All groups share one centre, and each spreads out both ways along 8 directions, with some noise.
Some rows, each with its group after it:
6,7,-23,-22,15,-14,-20,-1,-11,-16,17,-13,13,-20,15,-17,16	(1)
-16,0,-1,-2,-33,17,-2,-10,-6,-32,14,-1,7,-25,6,-13,5	(0)
0,19,-28,-13,-9,-20,1,-4,6,3,17,2,6,30,1,-4,8	(3)
16,10,-7,15,-3,9,-14,-1,0,-1,-20,5,-8,-15,-6,-11,1	(2)
4,9,3,15,-10,0,-2,-28,10,-6,11,-16,-5,-2,-10,3,7	(1)
6,-10,8,15,2,6,-21,13,-8,-18,2,-36,-2,18,6,15,-5	(3)
3,-21,-9,-1,15,-1,-10,-4,12,0,6,-18,-7,19,-8,5,-12	(3)
5,16,-9,2,-12,3,-19,6,-25,-34,6,-6,18,-26,22,-9,18	(3)
-2,2,-3,4,-11,8,-6,6,-19,-15,-9,6,18,-23,16,-4,1	(0)
-17,16,-2,-11,-27,2,3,-6,-2,-7,-6,10,7,-48,6,-21,17	(3)
-7,-14,-22,-11,-6,-14,-5,21,12,-22,-5,1,-9,1,-1,12,14	(2)
-23,2,-8,4,-23,14,6,6,1,1,-2,3,-14,-3,5,4,-2	(1)
5,-16,-15,-14,24,-14,-3,8,0,-8,4,5,2,-4,2,4,3	(0)
-9,-8,-28,8,-16,-2,4,-19,6,-18,5,11,12,5,5,13,-5	(3)
31,-16,-9,-13,32,-4,-28,29,-14,-18,-21,9,10,-18,-1,-19,-5	(1)
-22,-18,-32,10,-23,11,7,-14,18,-14,4,13,-25,-1,-4,19,-5	(1)
25,-20,-4,16,33,10,-12,11,-7,0,-15,6,-6,15,-4,10,-23	(3)
-49,-2,-36,-19,-6,-12,18,-42,11,27,29,-2,16,7,14,4,-12	(1)
-13,17,-12,-7,-3,9,-6,-21,-4,4,34,-21,-13,-11,9,-14,7	(1)
-2,19,4,-16,-3,-8,-12,22,-12,7,-16,-6,12,-20,9,-20,15	(3)
4,11,-14,7,4,-3,-13,1,-7,15,-18,0,10,-1,6,-7,-6	(0)
-2,-3,-11,1,-9,3,-9,4,6,-15,3,-8,-14,-5,-3,0,7	(2)
-5,6,-17,1,-22,27,2,-18,3,1,30,7,-12,34,-3,-16,-25	(2)
-6,-8,-19,-11,-7,-9,-13,0,-4,-30,11,-10,9,-13,10,1,10	(3)
9,14,-17,0,-9,-6,-7,-12,13,-11,-1,4,-14,-22,-12,-13,18	(2)
31,47,-4,-17,-2,-2,-4,11,-17,7,10,21,9,11,2,-41,9	(2)
-40,-39,-9,13,-48,28,15,-2,20,-18,-26,24,-12,-24,-9,18,-21	(1)
14,-6,-12,7,15,25,11,-24,-9,2,-16,55,-4,-68,-7,-23,-12	(3)
-40,-14,-44,22,-18,1,13,-24,3,5,-6,9,8,-1,20,36,-12	(1)
-6,-6,6,-8,-24,-15,6,-22,20,-26,2,-5,18,-15,-14,0,14	(1)
-19,7,2,-20,-23,2,15,10,-3,-8,37,-4,0,39,9,-1,0	(2)
23,20,10,7,11,16,9,4,-16,19,17,16,-9,38,5,-4,-14	(0)
-2,-21,-11,27,1,16,-15,-10,4,-5,-32,-3,-3,-26,-3,11,-15	(2)
-5,-5,-35,-13,4,-16,-18,1,9,0,-21,-1,15,-15,-1,-9,0	(0)
-4,-16,-30,-23,5,6,-8,20,-14,-10,15,12,14,34,16,-6,-24	(2)
-24,-6,4,11,-22,1,14,-13,9,10,-16,5,15,0,1,14,-11	(1)
-9,1,-19,-10,-19,-9,2,-6,14,-19,9,4,-7,-10,-4,0,16	(2)
4,-4,0,15,-19,-4,-2,24,-5,-29,-12,3,0,13,6,24,10	(3)
12,19,-5,6,10,11,25,-18,-11,21,33,26,-6,45,6,4,-17	(0)
-8,-22,-6,-9,1,0,1,-11,13,-20,16,-5,-9,-16,-8,2,3	(0)
-17,-3,-5,13,-29,4,-3,-3,2,-13,-19,0,8,-23,3,7,5	(0)
0,-1,-9,-1,-3,11,-2,-3,-3,5,10,1,3,18,3,-7,-16	(2)
1,14,-1,2,-12,7,-1,4,-10,-5,6,4,3,-1,7,-7,3	(0)
-15,3,-5,4,-22,-2,-2,-8,12,-7,-4,-9,-5,-15,-4,2,12	(0)

New rows. What belongs after each?
1,-20,-6,-3,1,4,-8,15,-6,-17,-17,12,14,-10,5,1,-10	(0)
4,-1,-19,16,5,14,-16,10,-16,-7,-11,0,-10,-13,15,6,-2	(1)
0,12,-7,-3,-2,0,2,0,-8,-3,9,3,1,-1,8,-4,9	(0)
27,-17,-11,-4,6,0,-16,25,6,-30,-14,14,-15,-7,-14,-5,3	(1)
24,-4,-19,2,11,-13,-8,19,4,-15,-11,12,-10,14,-9,10,7	(1)
-8,5,-5,-29,-2,-19,10,12,9,14,6,8,9,22,-2,-7,6	(1)
-34,3,-12,2,-58,-13,4,7,7,-37,-7,-5,17,-2,11,25,25	(3)
1,1,11,3,-7,2,-7,7,15,-3,-5,-17,-23,0,-16,0,9	(0)
39,-5,8,-5,17,-6,-21,7,4,-25,-8,-4,2,-14,-20,-20,7	(1)
-4,-25,-34,-20,22,10,-19,-36,0,-11,20,-8,18,-30,5,-30,-24	(0)
4,9,-17,12,-4,-3,-7,-5,10,26,-27,4,2,20,-8,-1,-15	(0)
6,5,1,-18,11,-14,-22,9,16,-7,4,-31,-23,-13,-17,-14,23	(0)
-4,-2,19,10,6,10,-14,-20,16,2,10,-41,-33,-24,-15,-7,11	(0)
-2,-4,-10,-21,10,-3,-7,7,0,3,-9,8,5,-29,1,-19,4	(3)
26,14,-6,0,16,3,-4,25,-26,12,-10,24,16,25,17,-8,-14	(0)
-2,-1,-25,-11,-9,-22,-15,19,12,-4,-31,4,10,-2,-4,-3,10	(0)
0,11,4,-15,0,-5,-1,41,-13,16,-17,10,3,17,11,-4,0	(1)
10,9,35,23,-24,-8,-23,61,15,1,-70,-26,-26,-1,-20,15,27	(0)
-28,-36,-15,-7,-4,-7,12,4,-8,-6,-14,16,41,4,21,20,-24	(2)
9,-1,1,18,26,-10,-13,17,-12,15,-37,-8,4,-16,11,15,3	(0)
8,0,-1,-6,4,6,-2,1,0,-22,13,4,-18,-25,-5,-10,12	(3)
4,15,7,2,-25,0,-2,21,-5,-33,9,-5,-13,-1,4,6,29	(3)
-7,-18,2,5,-12,13,5,-6,5,-17,-2,7,-1,-5,-3,5,-10	(0)
-5,15,7,13,-15,10,1,-10,-3,7,-8,1,-1,-13,1,-10,-1	(3)
10,2,-34,-28,8,-32,-13,21,17,4,-12,6,1,20,-10,-9,9	(0)
-34,-6,-2,-17,-26,-11,0,-2,21,4,-2,-19,4,-7,-5,-2,9	(3)
22,19,18,-5,10,20,-13,34,-7,16,2,-3,-38,17,-10,-25,-1	(1)
10,-1,19,5,-2,7,-17,11,-9,-16,-20,-7,14,-26,0,-13,0	(1)
-5,-3,-9,6,-4,16,-2,-15,9,1,10,-4,-20,0,-6,-3,-7	(1)
-12,-3,2,2,-33,-1,-23,6,31,-7,-29,-30,-18,-16,-24,-10,12	(0)
-20,7,-28,16,-12,10,3,21,-10,11,-11,13,-23,15,19,26,0	(1)
12,-3,-37,-7,18,-16,-15,23,-14,-17,-6,9,3,-6,17,6,12	(1)
-5,-12,16,4,-37,21,9,16,-1,-33,-1,19,-1,6,-3,3,-7	(0)
3,-3,-14,-9,22,-2,-13,-6,-1,17,-8,-4,10,-4,1,-16,-14	(3)
-2,-6,7,-2,-9,-2,-7,18,1,-21,-1,-15,-11,-2,-2,7,13	(3)
-5,-6,-7,-13,-11,-8,-13,20,-5,-32,-6,-4,8,-27,7,-7,18	(0)
13,-23,-22,11,19,-6,-7,-1,10,2,2,-3,-2,49,-5,22,-21	(3)
-17,-12,-52,9,17,-7,3,-15,-3,17,-2,10,5,15,18,25,-17	(1)
24,-1,9,12,4,18,-22,-11,2,-24,3,-17,-11,-28,-13,-19,1	(1)
-1,-1,9,-6,-21,-22,-27,44,24,-19,-39,-27,-20,-16,-20,0,33	(0)
-14,-36,-41,-24,12,-2,1,-25,-8,-32,20,20,33,-33,18,-7,-13	(0)
14,0,-16,9,1,-3,7,1,3,-7,4,18,-7,19,-5,11,-1	(3)
17,35,-5,7,19,0,7,-2,-21,26,17,12,0,25,16,-1,1	(0)
7,-14,1,-10,15,-2,-14,3,16,-3,4,-18,-20,-1,-19,-8,0	(0)
0,6,-9,19,7,4,-3,-26,11,31,-8,-7,-7,7,-6,4,-15	(0)
9,30,-15,-5,-9,-4,-8,21,-26,-1,-12,14,23,1,21,-13,6	(0)
-23,-21,-28,-4,-21,7,7,11,12,-15,-8,23,-13,-5,-3,12,-5	(1)
-15,9,15,-14,-26,-9,7,19,19,2,-3,-4,-22,-2,-13,-1,24	(3)
-10,14,-19,-22,-5,-17,-20,-4,-3,-1,16,-28,18,5,12,-17,8	(3)
-3,-17,-15,-1,12,-3,6,-13,20,24,-9,8,-4,16,-15,4,-21	(3)
7,0,-14,3,-12,-15,0,23,5,-12,-35,26,6,-4,-3,11,10	(2)
17,-11,-21,-15,8,-14,-14,23,1,-30,-7,13,1,-9,-3,-3,11	(1)
2,-13,10,-12,39,-27,-8,25,-9,10,-17,-18,13,-5,12,14,7	(2)
10,30,10,-2,-6,10,1,-6,-7,5,30,-8,-19,15,0,-14,10	(0)
-13,4,8,12,-24,9,4,-7,13,-2,8,-14,-21,6,-8,10,5	(2)
23,12,21,14,0,17,-10,33,-6,7,-19,3,-27,15,-8,-7,-2	(1)
-21,8,23,-6,-37,0,-5,25,-2,-24,-13,-14,-5,-38,3,-2,31	(3)
-34,7,-22,-36,-3,-9,15,12,0,30,17,10,3,21,15,-9,-5	(1)
